There are 6 hidden switches. A switch that is on adds its own fixed numbers to the row, and there is some noise. The rows also spread widely along 7 directions, which tell nothing about the answers.
Some rows, each with its switches (1 for on, 0 for off) after it:
[-37 -11   6  12  14 -31  14 -30 -18  26  27 -18  26  17 -44 -38 -10   4
 -41 -23  26] -> 0 0 0 0 1 1
[ -4  19 -40  22   2 -21  13  -7 -25 -10 -47  -5 -35   9 -30 -17  -5 -16
 -17 -15 -10] -> 1 0 0 1 1 0
[-39 -10   9   4  25 -12  20 -37  -6  34  45 -11  27  16 -26 -23  -8 -13
 -29  -6  16] -> 0 0 0 1 0 0
[-39 -19 -23  38  -9 -11  64 -18  22 -19  24  -2  11 -10   4 -49   1   1
 -50 -24   1] -> 1 0 1 1 1 1
[-16   3 -27  24  -4 -16  36 -54 -12 -13  12   8  31 -17  14 -40  14 -30
 -37 -38   4] -> 1 0 1 0 0 1
[-18  -1 -27  24 -24 -12  45 -17 -17 -38 -10  -2 -23  -5  -2 -60  10 -38
 -34 -14 -21] -> 1 0 1 0 1 0
[-30  -9 -12  22 -17   4  39 -16   1  -8   6  -2  -1  -2  11 -38  -2 -18
 -42 -12 -16] -> 0 1 1 0 0 1
[  3 -17 -40  19  -3 -27  33  18 -12 -41 -32 -28 -19  13 -39 -32  16 -15
 -40 -20  -4] -> 1 1 0 1 1 0
[-45 -14 -20  33 -22 -10  27 -20   9   7  10   9  -6  -2   0 -44  -6 -18
 -46 -13 -14] -> 0 1 1 0 1 1
[-30   7 -12  46 -16 -12  51  10   8 -16 -30  -3 -37 -14   3 -39 -21  12
 -30 -10 -16] -> 1 0 1 0 1 1
[-45 -16   2   7  -8  23  33  19 -17  -6  -5  -9  -8  40 -17 -17 -36   3
 -43 -11  -7] -> 1 1 1 0 0 1
[-37  15 -17  43   8 -42  25 -43 -10  25 -25  -2   7 -22  10 -17 -10  -7
 -30 -27   8] -> 1 1 0 0 1 0
[-57  -2   1  48  -8 -25  49 -27  -1  17   0  -3  -1  -9  19 -39 -27   7
 -48 -19   6] -> 1 1 0 0 1 1
[-30  -2   3  12  -8  -4  43   0 -27 -11 -10 -21 -28  19 -17 -36 -14 -10
 -25  -2 -16] -> 0 0 1 0 1 0
[-12   7 -34  13  -7  14  20  14 -15 -20 -43   5 -22   9   1   3 -11 -22
 -18 -10 -26] -> 1 1 1 0 0 0
[-41  -4   4  26   7  -3  36  -6  33  19  23  14  14 -25  11 -16 -12  -1
 -25   1  -5] -> 1 0 1 0 0 0
[-50  12 -26  22  -5  19  32  -4  -1  15  -8  28  -1  -1  24  17 -38  16
 -21 -17   1] -> 1 0 0 0 1 1
[ -6  -6 -42  26 -17 -22  34 -13 -10 -31 -23  -8 -12 -14   0 -39  25 -36
 -33 -20 -21] -> 0 1 1 0 1 0

New rows. What belongs after each?
[-59 -13  12  39  13 -33  51 -38  -1  28  11 -26  10   4  -4 -37 -20   7
 -40 -18   6] -> 0 1 1 1 1 0
[-39  -4 -24  40  -5 -24  46 -33 -14  -6 -21  -3  12  -8  12 -27 -13  -1
 -42 -42   6] -> 1 1 1 0 1 1
[-16  11 -23   2 -18   9  -6 -21 -39  -9  -4   8 -20  30 -26 -43  -9 -37
 -31 -10 -12] -> 1 0 0 0 0 1
[-11   3 -34   7  -3 -16   9 -30 -40 -13 -15 -14 -21  31 -41 -40   2 -38
 -22 -19 -14] -> 0 0 1 1 1 0
[-46   1   7  10  15  -4  28   1  -2  28   6  -8   0   3  -9   7 -29  17
 -19  -2   7] -> 0 0 0 0 1 0
[-23   0 -14  16  -9 -11  24 -46 -38   0   0 -19 -10  26 -13 -50  -6 -28
 -44 -17  -9] -> 0 1 0 1 0 1
[-32   2 -30   6 -32  17  10 -44 -39  -7   7  17 -12  29   7 -46  -6 -56
 -37 -15 -27] -> 0 1 1 0 0 1
[-17 -24 -36  17 -10 -27  16 -17 -22 -27  -3 -14  16  23 -42 -57  15 -30
 -58 -41   6] -> 1 1 1 0 1 1
[-16  -8 -10  16   6  -8  35  -1  11  -8  17  -8  -1  -4 -22 -34   4 -11
 -31   1  -4] -> 1 0 0 1 0 0
[-16  -3 -30  44 -18 -24  32  -6  19 -20 -15   4 -16 -24  -6 -53   8  -9
 -39 -17 -13] -> 1 0 1 0 1 1
[-20   2 -15  17  19 -13  27 -14 -25  -2 -37 -18   2  19 -19  -2 -14  -4
 -24 -27  -1] -> 1 1 1 1 0 0
[-14   8  -9  32  -8 -18  71 -27 -22 -24 -25 -24 -14 -25  34 -34   8 -20
 -26 -15 -20] -> 0 1 1 0 0 0
[-46 -14  -9  14  -7  12  55  -1 -16 -12  16 -12  -8  32 -14 -28 -30   9
 -44 -17   6] -> 1 0 0 1 1 1
[-27  -6  -8  25   7 -14  10 -10  24  19  15   8  20  -9 -22 -24  -7   3
 -33 -14   7] -> 1 0 1 0 0 1
[  4  22 -25  -3   5 -12  -1 -35 -51  -7 -19  -9 -12   9 -20 -23  12 -42
 -10 -13  -7] -> 0 0 0 0 0 0
[-32  22  -6  37   0  -9  46  15   1   5 -37  -3 -36 -19  13  -3 -32  17
 -14   1 -11] -> 1 0 0 0 1 0
[-11 -22 -16   1  -6   6  48  41  -2 -39  -4 -26 -16  11 -32 -16   4  -1
 -28  -4 -14] -> 0 0 1 0 1 0
[ -7 -10 -26   9   9 -18  18  14 -12 -23 -20 -16   2  10 -46 -16   6  -6
 -28 -25   4] -> 1 0 1 0 1 0
[-23  -8 -26  43   2 -55  29 -45  -9  -2 -16 -12  28 -14 -15 -48  10  -9
 -48 -49  18] -> 1 1 1 0 1 1
[-27   0 -21  13   0 -14  45 -33 -37 -22  -2 -10  10   7  -3 -35   3 -27
 -32 -32   2] -> 1 0 1 0 1 0
[-48  -1   4  40 -14  -6  22   1  35  28   6  13 -16 -17  11 -34 -28   7
 -41   7 -12] -> 1 1 0 0 0 1
[-20  16 -25  24   2  -8  43 -32 -29  -9 -31  -9  -9   0  22 -14  -9 -17
 -22 -21  -9] -> 1 1 0 1 0 0
[-21  -4 -15  25 -13 -35  51 -36 -42 -25 -15 -24  -7   0   0 -60  12 -34
 -45 -25   1] -> 1 1 0 0 1 0
[-37  18 -15  37  21 -34  27 -85 -18  37 -12  -1  25 -17  23 -14  -8 -21
 -17 -32   2] -> 0 1 1 1 0 0
[-29  -2  -2  36  10 -45  32 -38 -15   5  -7 -21  14  -3 -29 -48  -7   5
 -41 -37  22] -> 1 0 1 0 1 1
[-18  -4 -10  15  23 -30  49 -24 -22  -8  -8 -30  27 -10 -12  -9   7   2
 -24 -36  17] -> 0 0 1 0 1 0
